The same things were measured in two ways. Each way mixes the same 10 hidden numbers, adds some noise and spreads widely along 6 directions of its own, which tell nothing about the thing.
Some things both ways: the first way, then the second way.
[-12  -3   6 -10   2  -1  -3  -9   4   2   8  -2 -10   4  -7   9   5  -4]
[  4   8   8  11 -17 -11  -9  10  18  26  -1  16  -7 -20   1   1  -2]

[  7  -2  -6 -22 -12   6 -13  -4  -4 -11  -1  17 -14  -5  -6   4   3 -10]
[ 21 -15   0   4   2  -2  12  18 -13 -13 -17 -12   7  10 -13  26 -10]

[  2  17   8  19  12  -1 -12  -8 -12  -5 -25  -9  -9  -1  10   8 -20 -10]
[ -4  10  -2  -3   3   3  -2   7  29  25  -9  19  17 -12   2  -1  -5]

[ -6 -16 -16  -3 -14  13 -10  -3   3  -1   5   7   8   9 -13   0   7  -7]
[ 17   8   2  -6  10  -5  17   4  -7 -25   4  -3   2  11  -7  12  -4]

[  6  10  -5  13   9   0  -9 -11  -3   6   9 -12   0 -14  -8   7 -15 -19]
[  8  -1 -17  -7  23  -1  -6 -13  -7   3   2 -16  30   6 -20  14  -6]

[ -3  27   9   0   6 -10  12  -5 -14 -19 -30  27   4   9   6  13 -10  15]
[  2   0  -9  14   3   5 -10   9   0   1  -5   1 -14   6 -17  19  -2]

[  1  10  -9  20  -3   7  -2 -27 -11   2  -3  16   7  17 -14  22  -4  -8]
[-20  -9  13  -1  -6 -14   2  10  -9  -9  -2 -14 -24 -11   3 -15   1]

[  5  18  -4  11  10 -21  -1 -11  -8  -9 -13 -15  32  19  22  -6 -18   8]
[-14  -7  -9  -2  14   0  -1 -13 -15 -17  11 -17 -10   7   0 -17   8]

[  1  16   6   6  26  -1   1 -29   8  -6  -8  -1  -7   8 -11  34 -18   2]
[  2   9   7   0   4 -17 -16  -8 -11  -5  -3 -16 -13  -9   3 -22   2]

[  2 -12   0  -5   2  -1   1   5  13   1  11   0 -16  -3  -9  -3   6   1]
[-7  8 -8 -1 17 23 -8  3 -4  1 -9 15  8  5  4 -7 -1]

[  3  -5  -9   7  -4  -2   1  -8   6  13  33   3  -7   1   6 -14   3  13]
[-33   0   4  -1 -10  14   0  29  -3   0 -16  14 -15  -3  14   9  -7]

[  0 -11  -3  10   0  -8   3   1  19  -4   8   9 -16 -10  -2   0   1   4]
[ 12 -17  -1  -2   6  -5   9 -10 -13 -27  -4 -20  -1  13  11 -16   8]

[  5   7  14 -15  -2 -31 -15  -5   0  -8   3  -5   2  10  14 -14   2  11]
[-20 -26  -1  -3  -9   4   1  24 -14  -5 -12  -9   2   1  -1   1  -9]

[-13   6 -12   2  -2   4   9   3  -6  10   3   5  19  15   3  -6   8  10]
[-15   0  -5  -3   4   1 -11  -2  10  10   9   8  -7 -11  -6 -13  13]

[  2 -33 -18   9  -8  -1  12  13   7   2  36 -26   2 -24  19 -28 -14  -8]
[ 12 -12  -1  20  -6  -2   8 -12   1  -7   0   1 -19   2   5  12   2]

[  4   7   5  -2  -5  -1   3 -18 -26   0 -11   5   2   5   1   2   5 -12]
[ -2  12  -5  -9 -10   2  -8   3  13  24  -5  11  18  -7  -8   2 -13]

[ -1   5  -4  -7  -5 -13  -6 -28  -6 -13 -19  21  10  19  -2  16   8   4]
[ 17  18  -1   1   5  -1   8   1 -18 -18   4   2  -7  15   3  -3  -3]

[ 12 -11  -6  -3 -10  -5  14   2  -6 -17  -9  21   1  -2  20   3  -3  14]
[ -4 -13   5  23   2  11  -7  -1   5  13 -18  19 -25  -8   8 -13   6]

[ -1  27   4 -14   1  15  -1  13   0   5 -14  -1 -19 -13 -10  -1  -5 -13]
[ -7 -35   4  -1   9  -7   8  15 -22 -15  -4 -14  -5  -4  -5 -23   9]

[ -4   1 -20  11 -11  10   0   2  -3   1 -11  13  13  18   3  -9   5   5]
[-9 11 -2 -5 20  3  4  2 20  8 -1 10  5  0 -5 -1  3]

[  6 -16 -10  19  -2 -22   4 -32  15   5   2   3   6   0  21   6  15  27]
[ -9  18   4   2  -2  13  -2  11  -3  25  -2  37   5 -12  23 -19   0]

[  3  19   6  -2  -1  -5   7  -4   2  13   7   3  -3 -19  16  16  -1  24]
[ -8 -14  -8  -9  16  17  -9  21 -33 -11  -2 -13  14  24 -25  13   4]

[ -3  -3  12 -13 -10 -13  -7  -2  10  -6 -12  24 -12  16 -19  16  23  -1]
[ 13  -5   2 -14   3   0   6   4 -13 -14   3 -22  22  13  -2 -11   0]

[  2   0 -10  -6 -12  16  -1  -3   3  12   4  13  -5   8 -19  14  14 -10]
[ -1  -3   1 -11  14   3   1   9 -13  -6   0 -19  13  10 -15   2   2]

[ -2 -10  -1 -12 -10  -7  -7  -4   4  -3  16   1  -7  -3   3 -15   9   6]
[  1 -16  -5  -4   6   1   6   7 -18 -24  -9  -6  -5  15  -6  -3  -5]

[ -9  10  12 -10  10  -2   4  26  16   0  -1   0 -13  -4  -8  -3   3   9]
[ 16 -12  -7  -3   5  -9   1  -7  -3  -9   4 -26  15   7 -10   9   6]

Other things, the second way, with their names:
q911: [ 25  16  10  -2 -16  -2  24  16 -19 -19  10  15   2   5  16  12  -6]
q988: [ 11   1   6  -1 -12   7  22  21 -18 -19  20 -11  13   7  15   9   5]
q676: [-24  12  -2 -12   2  18 -16  15   1  12   2  19   9 -10   3 -16   6]
q678: [ 16  29  -1   0  17   8  -6 -15  15   3  -5  26   2   5   7  -7  -1]
q912: [  6   2  -5  -1  -4  -6  15   4  -8  -2  14  -7   7   3 -12  28  -7]
q345: [-14  -7   6   7 -26   3  -1  14  10  10  -9  14 -12 -23  13  12  -3]
q290: [ -4 -29  -4   4   4   1  -9  -2 -11   2  12 -19   7  -5 -18   4  12]
q790: [  6   9 -15  -4  15  25  -8  11 -10  -3   2  21  23  18  -1   0  -2]
q268: [  8  -8 -10  12  12   9 -25  -6   5  19  -4  -5  16  -7 -15   0   4]
q713: [-17   5 -12   9  11   7  -3  10  16   7  -4  15 -20  16 -17  15  -1]
q299: [-26  -9  -6  -2  13   0  -4   0   9  18 -17  -9   0  -6 -17  -8 -10]
q75: [ 12 -27   6  -4  -8 -15  -6  16  10  14  -1  -9  21 -23 -19  -6   6]
q652: [ 12 -11   1   1  -6 -27  12 -21  11   7  15 -32   7  -4  -4   9   7]
q124: [  4  16   3  -7  -2   7  18   0 -28 -37  22  -6  -2  28  18  -3  -1]
q934: [ 15 -24   7   6  -8 -30  -1  -5  -2  -4  -1 -27  -9 -13  -8 -10   7]
q596: [-25 -21  -5  -4  21   0 -19   4  10  16 -10 -10   3 -15 -30 -10   5]
q626: [ -4  -2 -13   3  25   6 -15 -15  -1  14 -10   9   8  -1 -17   8  -3]
q722: [-24  14   7 -10  -8   4  -6  -4  15  10  -2  14   3 -16  25 -25  -5]
q347: [  2 -10  13  -4 -13  -8   6   5  15   9   7 -11   8  -7   4  -9  12]
q447: [-13  14 -10  -3  29  10  -4 -13 -19 -23  -3 -10 -16  27 -15   0  -7]
q122: [ -2 -17   3  17 -21   4   3  16   9  16   7  14  -8 -21   6  11  12]
q252: [ 13  -1  -9  -8  14 -22 -10 -17  23  21   5  -1   8 -14 -27 -13   9]
q631: [ -9 -16  -7  10  30  20 -10  -8 -13 -12  -4   9 -15  13  -7 -25  14]
q772: [  8  10  -5   1   7  -3   6   3  -9   9  -3   2  15  11  -6   7 -14]
q223: [  2 -16   3  11  -3  -7   2  20 -14  -1  -2   3 -18   1 -10  -3   7]
q603: [  9   3  -4   1  -2  -7   5 -13  -9 -14   2  -5  -9   1   9  -5   0]
q467: [ 21 -22   7   8 -16 -17  15  14 -16  -7  -4  -9  -3 -13  -1   6  -4]
q946: [-22 -22 -10  13  13   0 -14 -10  -6  18  -6  -2 -21  -9 -15 -19   6]
q225: [-17 -23 -13 -11  12   9 -14   4   3 -13  -3   1   7   0   0 -31   8]
q436: [  9 -20  13   8 -34 -17  11  22 -13   8 -13  -3  -3 -28   9  13 -10]
q544: [  7  28   5 -20 -13   0   9   5  -4 -12   4  -6  20  12  17   8 -13]
q701: [ 13  -2 -12   7   0   3  -5   8 -11   0  10 -19   8  18 -20  19   3]
q430: [  1   8   2   3 -11  -3  14  -3   8   1  19  -5   0   2   4  26   3]
q527: [  2  15   4   2 -13  -8   3   0  26  32  -2  12  11 -18  11  12  -6]
q375: [ 7 -1  2  0 -2  6 12 16  2  7  0  9 12 -9  0  6  1]
q418: [-19   6   0   8   7  15  -9  16  -1   8  -6  38 -12 -13   8   0  -2]
q865: [  3   5  -5   5  14   4  -6   0   6  28 -13   6  18  -3  -9  15  -7]
q5: [  4   7  -1  37   3  20 -15  -4  10   6 -12  23 -31   3   6  25   2]
q628: [ -5  -4  -4 -14  31   7 -15 -16  -3 -13 -18  16   8  -6  -1 -30  -2]
q993: [ 12   2  -5   1  11   0 -14 -29   8  23 -11  -5  15  -8  -7 -11   1]
q829: [  1   6 -12   7  23   5 -14 -17  15   0 -18   8 -18   9 -16  -4  -1]
q52: [ -1  -5  15  14   0  -7   5   0   7  23  -6  14  -8 -21  13 -10   5]
q930: [-12 -11   3   6  -5  -3 -11   4   5  29  -4   5  -1 -26  -5 -14   5]
q588: [ -9  17 -19  -2  21  10  -2 -14 -11  -2   5  -6  -5  22 -21   8  -6]
q562: [  2  11 -11 -16  31   3   2  -9 -17 -22  15  -8  13  28 -17  -5   3]
q289: [  9 -12  -1  -6   7 -13   1  -8   0   6   3 -22  20  -6 -13   5   2]
q739: [ -7  -6  -7   4 -27 -19   6 -13   3   0   0  -9 -17 -26  10  12 -12]
q503: [-13   8 -17 -10  24  18 -10  -5 -17  -7  -1  -9   7  23 -24   2  -8]
q349: [-16   9   7  -2   6  11  10   9   3   0   7  34   0  -9  26 -19   5]
q523: [ -8   9  -7  -6  26  14  -7 -28  -5  -4  -3  10  -1   8   8 -30   6]
q415: [ -9 -18  -2  -2   3   7   3   1 -14  -6   4 -14  -8   7  -9 -16  11]
q690: [ 13  26  -9 -17 -20   9  17   8 -15 -14  12  -2  26  14  19  20 -13]
q88: [  4  -8   9   3 -12  -3  -1   7  -3   5   1   6   4 -15  14 -12   5]
q17: [ -2 -24  -3  -7   3  10   5   0 -13 -19  -9 -20   7  11   7 -11   6]
q731: [12 19 -3  4  9 30 -7  8 16 11 -1 40 15  3  9  1  6]
q681: [ -9  -8   6 -14 -29   4   8  26   4   2  -1  13  11  -3  24 -23   0]
q840: [ -5  15   2 -15  21  11 -11  -1  -5  -1   2   2  21  11  -7 -10   0]
q309: [  5   3  -3   2   3 -18   3  16   4  11  -1  10   4 -14 -12  23  -7]
q699: [ -6  -1  12 -10 -30  -3  15  12  -7 -17   7  -3  -5  -5  27 -11   1]
q240: [-23   8   5  16 -11  -4  -7   9  21  27  -4  13 -28 -19   0   7   1]
q116: [ 19  -9  -1  -8   1 -21   9 -10  -8 -15   5 -30   8  10  -6   0   3]
q875: [ 11 -15  13  -1 -22 -27  14   0   6   6  -7 -16   0 -21  11  -8  -3]
q847: [  3  -4  -2   3   2  -8   1  -5  -9   2   1 -26   0   1 -18  14  -3]
q374: [  4  -1   3   0 -27   5  13   9 -12 -16   7   9  -1  -6  26   8  -3]
q880: [-10   4 -19  -6  11  -1  -3 -18   0  -7   5  -8  -3  16 -18  13  -7]
q938: [ -4  20   4  13   9   7  -9 -15  -9   2   1  21 -17 -15  25 -18   2]
q364: [  7 -30  -1   0   0 -14   2   2  12   7   2 -17   7 -15 -20  -4  12]
q637: [  5  -8  21   4 -15 -21   4  18  -6  17   1  -3   7 -23   0  -3  -3]

Some of these things the first way, each followed by its name:
[ -9   7   8  11   3 -23  17  -7  11  -4  -6  10  -5   0  10   7   4  15]	q701
[  0   9  -7  -9  -5  13   0  17   3   9   3 -22  -7  -6 -14  -5  -6 -40]	q988
[ -9  11 -13  10  11  14   6  -7   7   6   2  -4   2 -10   4  -1 -12  18]	q309
[ -5   8  -3 -15  -7   2 -12  -3  -2   4  11  23   7  10 -17   6  13   8]	q418
[ -4   9  14  -4  -1 -25   7  18   8  -3  -9  11  23   9  11   8   8  33]	q290
[ 12  -8 -10   8   6   3  -6 -13   7   9  18 -28 -12 -21  15  -1 -18  -9]	q865
[ 11  -2  -8 -25  -1   5 -21  -4 -16 -12   2   1  22   6   3   1 -12   7]	q628
[ -5  -7  -7  -5   3  15  -9   6   2  14  22 -26  -1   3   0  -7  -8 -14]	q596
[  6  -5  -2  -7 -10  -4   9  -6 -10   2   3  -8  12   9   6 -17   7   0]	q503
[  4 -10 -12  -5 -11   3  12 -12  11   2  -2  11   8   6  -2  13   9  10]	q637
[  8   4   5  -7  13 -12   0  -6  10 -13 -10  11  10  14 -10  18  -1  17]	q938
[-14  20  24  18  17 -24 -23  -8   1  -6  -1  -2 -13  -2  -4   9 -15  -3]	q225
[ -4 -15   1  -8   0   0  -2   3  -3 -13   4   3  -5   8   5  -9  -2   7]	q829
[ -8  18  -3  -6 -12   0  16  -7  -1  -4 -20  37  -1   1   3   7  13  21]	q223
[ -1   4 -19   5 -16  12  -7   0  -4  12  12  -2   9   1  -6 -10   1 -16]	q349
[ -7   2  16   0  -3  -6 -16   1   4  19   7  -8 -20  -2  -7   8  15 -11]	q415
[  7  12   9   9  -6 -15   0 -15 -11 -13 -23  31  14  21  -3  14   4  20]	q447
[  8   1  -9   4  -1  13  10  -2  -4  -1 -10   6 -14  -6  -2  -1  -3  -9]	q875
[ -1 -12   2  -6  -8   2  26  28  10 -15  18  35 -17 -10 -13   2   2  11]	q5
[  2   0   5  18  21 -12  -1  -5  -5  -6   2 -14  14   5  -2 -16  -7  12]	q739
[ -9   1  16   0  -9 -13 -22  -2   8   4  10  18 -20  -3 -18  19  11  -5]	q631
[ -3  -3   4   1  -1 -13 -16 -10  -2   8  16 -12   3  12  -2  -1   5 -12]	q699
[  8  -1  -9  -5 -11   8  -5   1   2   7   3   9  -8  -3  -3   6   5  -5]	q52
[ -6 -18  12 -11   3 -19   8   9  25 -14   7  12 -11   6 -13  12  11   8]	q268
[ 3  2 12 -1  0 -9 -1  0 -8 -3 -7  5  4 20 -8 -2  8 -1]	q722
[-12 -11   0  18   4  -9  -1   8  14  -3 -11  -1   5   3  15   6   1  19]	q364
[-13 -18  -8   2  -3   2   4   1  13  -2  -2   5   1   1   0   9   9   8]	q75
[-19  11  12  26   1 -11 -20 -16  -3  13  17 -11 -19  -6   9  -3  -8  -5]	q713
[  1  -5   4   2   5   2   3   1   4  10   4 -10  -6   1  -5   5   3  -4]	q847
[-20  -1  -7   2   8   9 -17 -11  -4  15   0 -17   6   4   5   5   3  -1]	q252
[ -4   4  12  -6   4  -5 -16   7  14  10   3   0 -10   1 -15  14  10   2]	q289
[ -8 -14  -1  -1  -5   5  13  19   7  -4  -1   7  -8 -12   8   3   2   6]	q731
[ -7   4  11   7   8 -13  -6  -3  15   2  -4   6 -13  -2  -1  10   6  15]	q116
[ -4  -8  -1  -7 -11   3  12  23   4   6   0  -9   2   6  16  -7   5   2]	q347
